The rows are grouped in 4 ways, from coarse to fine. Each group lies inside one group of the grouping before and may be the whole of it. The rows also spread widely along 17 directions, which tell nothing about the answers.
Some rows, each with its group in each grouping after it:
[ 17  -6 -23   7  -3  38 -36   9  23  -8 -16  10  -3  -4 -20  -6   7  14
   2  11  -2  -8   6 -18   2  -8  14  -6  11] => guma rotob dilek k_241
[  2 -18  11  19   8   8  36   5   4   1  -7   4  33   9 -23   3  25  -2
   4  29   2 -38  -8  -4  13  -5  18  -6   9] => filig Kifas samip k_612
[ 32  -6 -22   3   0  19  -4  17  -6  -1  -2   7  16  -7 -33  -4  -2  22
   2 -15 -11  -1  -8   6 -20  26  18 -12  24] => filig manu mumo k_912
[ -9 -10 -22 -11   9  -5  -2 -20  22 -14  -6 -14 -33 -18  16  19   2 -11
 -24 -24 -16  -3  10  -1 -10  13  -2  18 -10] => guma dem bepi k_994
[ 14 -14  20 -24  16 -24  14   5   4   6  -6  14  10   1   4  26  -9  -4
 -21 -10 -18 -32  12  19 -11  12  24  20  -1] => filig manu mumo k_725
[-33  20   7  -2  25   3  -1  21  -8  15 -16   5   8 -18 -18 -29   0 -20
 -11  13   5  -8 -14 -20  21  24 -19 -28 -23] => filig Kifas samip k_980
[-24   3   0 -21 -15   8  -1  -1 -11  10   4   8  -7  -4 -19   5  -2  -4
   3   9  -1   3  -3   7  -5  -8  -1 -14   7] => filig Kifas Fopan k_971
[ -2  -8  -7  -6 -10   8   9 -16  10 -24   4   0   1   3  12  12  -7  -7
  13   4  15 -10  -7  13   1  -1 -13  -9  15] => filig manu Golaz k_555
[ 25  -1 -22   1   4   3  16   4  12  -3  -1  10 -30 -11 -28  24  -2 -10
  20  -8  17  -3  -3  -1   2  -9   5 -18   8] => filig Kifas samip k_612
[  9   8 -15 -11   0  20 -16   8  23  -3 -29   0 -19   3  12   3   5   0
   9 -12  14   3  -2  -4   5  -7  -7  -8   4] => filig Kifas samip k_612
[-14  19 -26   1 -25 -16  14 -10  -9  -5   0  10  10   4  21   5  -3   7
  11  -1  17  17 -11  26  -5  -7 -21  12  15] => filig manu mumo k_912
[  5  -2 -19  -3   9  29 -18  23  -2   2  -1  -3  -1 -29 -25 -26  -4   5
 -17   4 -14  -7  -7   1   6  13  14  10 -13] => filig manu mumo k_725
[ 15 -10 -52  31 -16  26  29  20  -4  -4  -8 -21  13   1  -8  -9   8  16
  -1 -23   1  -8   9  10   8   6  12  24  13] => filig Kifas samip k_612
[-10 -13   2   3  14   9  13 -12  16  -3  -3 -15  -8  -5   3   9 -15 -31
   7   5  -2  11  -7  -1  13  22  -6 -12 -11] => filig Kifas samip k_980
[ 12   9 -23   9 -18 -17   2 -18  13 -21  16  20  16   0  28  17 -21   6
  10  11  10   5   0  31  -2  -4   1  35  16] => guma rotob dilek k_241
[-19 -15  -1 -23  19  37 -14  16  10 -21   3 -23  23 -24 -14 -17  -9  21
 -16  -1  -7  -6 -11  29  10  32  17  -9   3] => filig Kifas samip k_612
[ -3 -12 -10 -21   3  14  -3  13  -3 -12  -2   0 -11  -9 -14   6 -26  -7
  -8 -13  12 -13   5  10   4  11 -11 -21   3] => filig manu mumo k_725
[ 19  15  16 -20  15  19   1  13  17  -8 -25  25   8   0   4   2   6  -8
  35   7   5 -12 -43   1  -2 -26   8 -21  18] => filig manu Golaz k_555
[  1 -15 -18  -2   2   4   1  -4   3 -10 -12  -3  -6  -4  -9   4   8   8
 -23  -4   5  -6 -14   3 -11  10 -15 -11  11] => guma rotob dilek k_241
[  0  -4 -10  -9 -25   6  -6   6 -11  -4  -4   7   6   6   4  -4 -10   1
  -4  11   4 -16  11  10   8 -16 -14   8   2] => filig manu Golaz k_555
[  2   2   4  -9   4  21 -12  -3   9   2   1   8   7 -12   6  -9  -7  -7
   1  20 -13  10 -31  14  -9   4  16  20   0] => filig Kifas Fopan k_971
[ -8  17 -13  -7  -9  22  34  12  -5   6  -7  -9 -15   1  16  -8  -3 -16
  23 -28  15   7 -38   9 -11   5  -2   1  18] => filig manu Golaz k_555
[-18  14 -22  18  -1   7   2   6   8  -4  -1  -7  17  -4  -3 -14   5   9
   3   1  22  -1  10  -4  16  37  -7 -13   4] => filig manu mumo k_725
[-23  -7   9 -19   5  25  -1   3  24  12 -35 -14 -14   7  13   8   7 -18
  12   1  -2   7  -4  -6  15 -15   7  -8  -6] => filig manu Golaz k_555
[ 17 -30 -24 -10 -38  23  14  -2 -18  -9  23 -15 -33  -2  -9  -2  -3  10
 -28  -9  20 -23  -6  24 -25   4  -8  21  19] => filig manu mumo k_912
[  0  -1 -15   6 -27   6  13  -7  -6 -18  25 -13   4   5   0  -4  -5   2
   7  -7   7 -25  28   2   4  26 -14  -9  12] => filig Kifas samip k_980
[ -2  15 -23 -18 -10  16 -32  36 -23   4  -9  13  -7 -17 -35 -26 -15  11
 -17  -6   1  -8   5 -10   3   2 -20 -26  -1] => guma dem bepi k_994
[ 20 -35 -11   7 -21  23  -4  12 -12   9 -10  -2  23  15 -32   5   0  14
 -11   8 -27 -18  28   0  -3  -3  21   3  12] => filig manu mumo k_912

New rows, each followed by its group in each grouping:
[-10 -12 -26  18 -26  -7  32  -3  -9   9  -1  -8  -6  12   0   8   4   1
 -16   5  27   0  -3  12   2  -3 -15  15  11] => guma rotob dilek k_241
[ -9  -8 -13   7  -7  18  16  -9  -2  -7  -3  -2  -5   4   4  -3   1 -16
  -5   2  16 -10 -18  -3  -7  11 -18  -5  10] => filig Kifas Fopan k_971
[ -4  30 -20  23 -13 -14  21   2  -2   8  -5  11  -1   4  23 -11   0 -19
   7   4  16  -5  -8 -12   7   2 -19  19  -2] => guma dem bepi k_994
[  6   4 -13  -5  -7  -5 -20 -17  19 -15   4  -5 -23 -13  -2  -3  14  10
 -10  17  19   5  -6  -3   0  12 -27 -16   0] => guma dem bepi k_994
[-12 -18 -17  15  -4 -23  17  -5   8  18 -24   2  -2  19  25  29 -18 -18
 -32  -7   4  -4  32   5   9   3  -2  41 -10] => guma rotob dilek k_241
[-19   7 -15 -19   9  10   6   8  20   4 -26  -1 -19  -1   0  25  -1  -8
  15 -26  12   9   7   2   9  -7   5 -17   6] => filig Kifas Fopan k_971
[ -6  -2 -11  -3  -1  -1  12  -6  12  -3  -3 -12 -10   0   4   8   8   1
  -5  -5  22   0  -2   9   3  19 -12  -8   5] => filig Kifas Fopan k_971
[  3 -20   7  10  -8  14 -13 -14  12 -10 -14  22  15  20  17   2  -3  -9
 -18  38  17 -25 -14  -6  -7  -7 -12  12  14] => guma rotob dilek k_241
[  2 -10 -23  12 -17   9  29   5  11  -2   2 -21  -8   2   5   5   0  -1
   3   3  15  -5   5  15  22 -12   4  21   1] => guma rotob dilek k_241
[  3   3   5 -17  -2   0  10  -3   8  -9  -5  10  10   8  20  11  -1   0
   5   0   9 -16 -12  19  -8  -2   0   7  16] => filig Kifas Fopan k_971
[ 12   0 -24   4 -14   1  13  14  -3   1  -2 -14  -6   2  -1  -3 -25  -2
   4  -7  19  19  -5  16  15  12 -21  -8   3] => guma rotob dilek k_241
[-10   6  -3  -6   8  16 -14   8  19   4 -17  -3  -2  -6   1  -5  -3  -9
   3   3 -11   2   2 -10  14   4   5  -4  -9] => guma rotob dilek k_241
[-19   1 -14  -3  -2  -9  19  -2   1   5 -17   4 -18   3  21  15 -20 -35
  -5 -13  -2  -5   5  -4   9 -13 -15  16 -12] => guma rotob dilek k_241
[ -7  15  -4  -2  11  -6  -6   4  19 -16  -3  10  16 -13  13 -10  14   8
 -10  24  22 -34   7   8  28  -5  -6  15 -11] => filig Kifas Fopan k_971
[ 23   7 -33   7 -11   5 -40   8   7  -3 -12  -4 -13 -16  -6 -24   1  13
 -21   9  -5   9   9 -10  12   6 -23   6 -18] => guma rotob dilek k_241
[-15  20 -24  12 -27  26  -2  23 -13  22  -5  11  17  13  -8 -15 -10   5
  14  -2  12   8  10  -3   2   9   9   4  18] => filig Kifas Fopan k_971
[  5 -11  12  -5  -7   4  13   3   6  32  -1 -12  -6  15  -5  12 -14  -9
   0   2   6  23  -2  12  -5  36  14  -1   7] => filig Kifas Fopan k_971
[ -4  16 -30  -5 -14  19 -15  -9  18  -2   0   0 -37 -20 -17   0  44  16
   8 -12  -2 -12  12 -21 -11 -11  14  -3   9] => filig manu Golaz k_555
[  6  -7   6  -3  24   1  -6  13  24  16 -50 -12 -13   5 -20  13   8 -25
  11  -2 -23   7  18 -40  30  -4  -9 -47 -24] => guma dem bepi k_994
[-19  -2   4  -6  16   9 -16  -3  17  -5 -21   1  12  -4   6  -5   8   1
 -15  13   5  -4  -8   0   7  17  -7  -8  -5] => filig Kifas samip k_612
[ 12 -12   1  -7  -6  -7  12 -22  18 -17  15  19   7  -1 -16  36  30  22
   8  12  -1 -35  11  15 -17 -15  33   6  29] => filig Kifas samip k_612
[ 14  18 -31  -2   0  10   7  18  25   7 -15 -24 -42 -11  -1   5   6  -7
  18 -43  -8   3  27 -21  16   7   9  -5 -10] => guma dem bepi k_994
[ 17  -8   6  -5   8  24  -6  21   5  23 -40   7   9  13  -6  -5   9  -4
  -4   3 -13  -4 -17 -11  -5  -4  12  -1   4] => filig Kifas Fopan k_971
[ 23 -30  13 -23 -10  10 -10 -12   2  19 -15 -24 -30   6  10   3  -8 -21
 -22  -1 -37  19 -10   4 -15  11  -8  12 -17] => filig Kifas Fopan k_971
[-17 -14 -38  -4 -13  25  32  13 -20   7  -5   4 -20  -8 -29  14   0  -1
  -7 -18  19  -2 -23  17 -15 -22   7   3  23] => filig Kifas Fopan k_971
[-32  10   7 -25 -25 -24  12 -10  -8   9  -6  -1  -9  14  13   6  24  11
 -16   8  36 -10  -1  16  -3  -2 -35 -13  10] => filig Kifas Fopan k_971
[ 27 -11 -38  21 -24  22  -5   0  -5  -2  20  -4 -33 -10 -29 -13   8   4
 -21   2  24 -22  14 -15  -9  23 -11   3   6] => filig Kifas Fopan k_971
[ 17  22   2 -10  -6   1 -15  -6   3  16  -7  24 -18   1  -9   4   6 -12
  19  -2 -10   9 -13 -20 -25   8  -2 -20  10] => filig Kifas Fopan k_971
[ 19   4 -17  -8 -22  15  -5  -8  10  -6   5  -6 -16  -1  19  -4  10  13
   0 -10   0   1 -11  16 -21   6   6  27  15] => filig Kifas samip k_612
[-25   7  -9   9  -1  18  14   9   1   8 -14  -2  -6   6   6 -14   8 -16
 -12  -6  14 -22  -7 -23  -1  15  -7   0   5] => guma dem bepi k_994
[-13   7 -23   1  -6  32  -1   3  29 -12  -6 -15 -24 -11  10  -8  17  -1
   8   4  17 -11  -4  -8  17 -16   6  12   0] => guma dem bepi k_994
[-33  19   4 -25   2  -6 -14 -10  25  -6 -26  -8   3  -3  15  10  21   1
  24   1 -13   8  18  -3  25 -15  -8 -25  -9] => filig manu Golaz k_555
[ -2   9  15  -2 -20   7   6  12  -8   2  10  -6  25   0  -1 -36  12  11
  -1  48  12 -14 -29  13  18  -6 -11   4   0] => guma dem bepi k_994
[ -4  -2 -10 -14 -13  18  -7  -3  -1 -13   4  30  -4   1  -4  15 -15   0
   4   8  24 -12 -16  18 -18 -15   2   1  28] => filig Kifas samip k_612
[  5  -1 -12   1 -17  12 -11 -16   9  -6  -7  11   1   3  23   3  -7  -9
   5  18 -13  15 -23   7 -14 -18   0  27   9] => guma dem bepi k_994
[ 27 -31  -5   0 -26  12  -7 -11  -2   2 -34   3  -5  30   8  10   9  -2
  -9  19   5   3 -14   1 -12 -27 -30  -4  14] => filig Kifas samip k_980
[-13  12 -13  -2  16   2   7  -9  25 -14  -5   5  -8 -14  -8  18  17  -5
  17 -12   0 -16  13 -11   6   4  12 -16   4] => filig Kifas samip k_612
[-20  -6 -10  -4 -19  21  -9 -23  22 -25  -1  -1   0  11  20  10   1   2
  11  14  21   0  -7   6  -4  -4 -12  -7  25] => guma dem bepi k_994
[ 32   9 -16  -7 -14  10 -27   4  10 -12  16   9  -4 -15 -11  -8   1  24
  -1   5  -9  -9   4   6 -13   8  15  11  13] => guma dem bepi k_994
[ 10   5 -13  -6   1  -8  -4  -7   8  11 -12  17 -17   0 -11  25  -4  -8
   7 -11   0  15   2  -4 -15  10  -1 -15   9] => filig Kifas Fopan k_971
[-11  -7 -28  12 -15 -19  20 -10  -6  11  -7  19  -6  16 -18  39  -9  -4
   1  -7  30  10  18   5  -8   5 -13 -17  22] => filig Kifas Fopan k_971
[ -3   6  -5 -26 -27   5  -7  15 -17  23 -21   2 -14  11  -6  -3  14   9
  -9 -19 -11  -9  11  -5 -15 -10  -6  -5   9] => filig manu Golaz k_555
[-12 -19   6 -11  -1  21   2 -13   7  -3 -14  -7   8   9  -6   8   9   0
   3  12   0  11 -25   8 -11   7  -5 -25  17] => filig Kifas Fopan k_971
[-18  22 -35  25  -1  10  -7 -17  11 -10  14  25  -5 -21   4  -7   7  -4
  -5   9  19  -8  -9  -8 -13  17   5  26   8] => filig Kifas samip k_612
[ 11   5  -7   9  -9  10  14   8   4   9 -16  -5  -1   8  -1 -10  19  -5
  11   3   3 -11  -5 -15   7   1  -5  -8   2] => filig manu mumo k_725
[ -8  23  -4  -2 -27  -3  -5   7 -29  11   1  41  -2   7 -10 -13   0  -8
  -4  21  25 -26  -9 -12 -13 -15 -28  -7  13] => filig Kifas samip k_980
[ 15   1  -3   3 -18   5  12  -8   2  21 -13  -8 -15  12  -4   1  23  -7
  12   4  -7  15 -16 -10 -12   1  -6  -9   7] => filig Kifas Fopan k_971
[-48  25  27 -31   8  10   7  -4   9  17   5  -1  -6  -4  -7   1  16  -6
  16  -7   2   2 -15  -6 -15  34  15 -33  15] => filig Kifas Fopan k_971
[-36  10 -11  -3 -13   0   9 -16  17 -10   4   3 -14  -9  -2   6  35   6
   4  25  24 -20  -2  -1  14 -31  -4   1   5] => guma rotob dilek k_241
[-15  -5   3  12  -5  14  -5  12  -8  10  -8  15  26   7 -10 -18 -12  -4
 -12  38  29  -8 -13   4  13  11 -10  -4   4] => filig manu Golaz k_555
[ 17 -15  -9   5  -4 -10   9   2 -13  15  -8   2  -4   4  -8  11 -31 -22
  -9  -5  -8  18  -1   7  -4  22 -13  -2  -5] => filig manu Golaz k_555
[ -1   4 -15  -4   5  25  -5  10   1  -4   7   4 -14 -19 -25  -4 -10 -20
   7 -11 -20 -23  20 -22   6   9  12 -11  -8] => filig Kifas Fopan k_971
[  6   6   3 -20   7  21 -17  -1  20 -12 -20   3  -1   0  23  -6   9   6
  -1  -9  -1  -6 -24   5 -16  10  -1   0  13] => filig Kifas samip k_612
[ -1   6 -11 -19  -6  34 -23   3  16 -26 -19   8  -4   4  26  -7  -7   3
   8  -8  27 -11 -18   6  -6  -2 -19 -11  22] => filig manu Golaz k_555
[  8 -40  -3   1  20  30  -7  -9  32 -16 -16 -11 -19   5   3  19 -14 -21
 -17  -6  12 -23  16 -13   3  28   1  -9  -1] => filig manu mumo k_912
[ -9   1  -6   5   9  37 -31  12   9 -17 -12  22  38  -6   4 -19 -22 -11
   2  28 -10 -22   4  -5  21  -6   7  10  -5] => filig Kifas Fopan k_971
[ 28  -4  -6  -5 -18 -13 -13  17 -11   5  -5  -3  12   4 -12 -11 -11  14
 -14  11  -8  -5  17   8  15   5 -20  -7  -7] => guma rotob dilek k_241
[ 12 -25   7  -6  -8   5 -16  -7   4  12 -18 -16  -4  10  -3   0  -1  -7
 -20  12 -21   8  10  -4   1  16 -12  -5 -13] => filig Kifas samip k_612
[-26   1  -4   0  -6  13  22 -11   7  -9   7 -10   3  -1   2   0  24  -1
   4  -2   1 -24   0  -1  -3   9   8   0  12] => filig Kifas samip k_612
[ 33 -22  19   0  -9  -5 -14  -5  13  16 -30   5  12  29  13  12  11  -2
 -14  18 -21 -19  23 -10  -2  -2   4  15  -3] => filig Kifas samip k_980
[  4  -6 -16  -2 -24   1  13 -27  13  -4  -1 -19 -31   7   8  14  33  -2
   7  -8   0  -5  10 -10  -9  -2 -15  -7   7] => filig Kifas Fopan k_971
[ 15  -5 -25  10   0  31 -13  11   8 -19  -2  -8  -1 -25 -21 -28   5   5
   1  36  16   0 -25   7  29 -15 -16  -7 -12] => filig Kifas samip k_612
[  6  -1 -19   7 -19  26   9   9   6  -4   7 -23   9   4   0 -11   3  13
   8 -13 -10  -6  10   2   0  21  17   8  16] => guma dem bepi k_994
[ 17   7 -18   5   5  31 -18  37   7   4 -46  18  -2   4   9 -17 -28 -27
   7  11   8  -6 -13 -17  33 -40 -17   5 -16] => guma rotob dilek k_241
[-27 -10  -9   9 -11  34  -8   9  20  20 -17 -16  -3  11 -14   0   0  -3
   7  16   8  15  16 -12  23   2  16  -8   1] => guma rotob dilek k_241
[ 34 -25 -26  17 -13   8  -8   0   1   9 -24   4 -26  12 -18  10  -5 -10
 -17   3   7   6   0 -21  -9   0 -23 -12   5] => guma dem bepi k_994
[ 19  -5 -29  -3  -1  -7   6   5   0  -6   4   3  11 -13 -26  19   2  23
  -1 -15 -14  -1  15  23  -5   6  19   3  12] => filig Kifas Fopan k_971
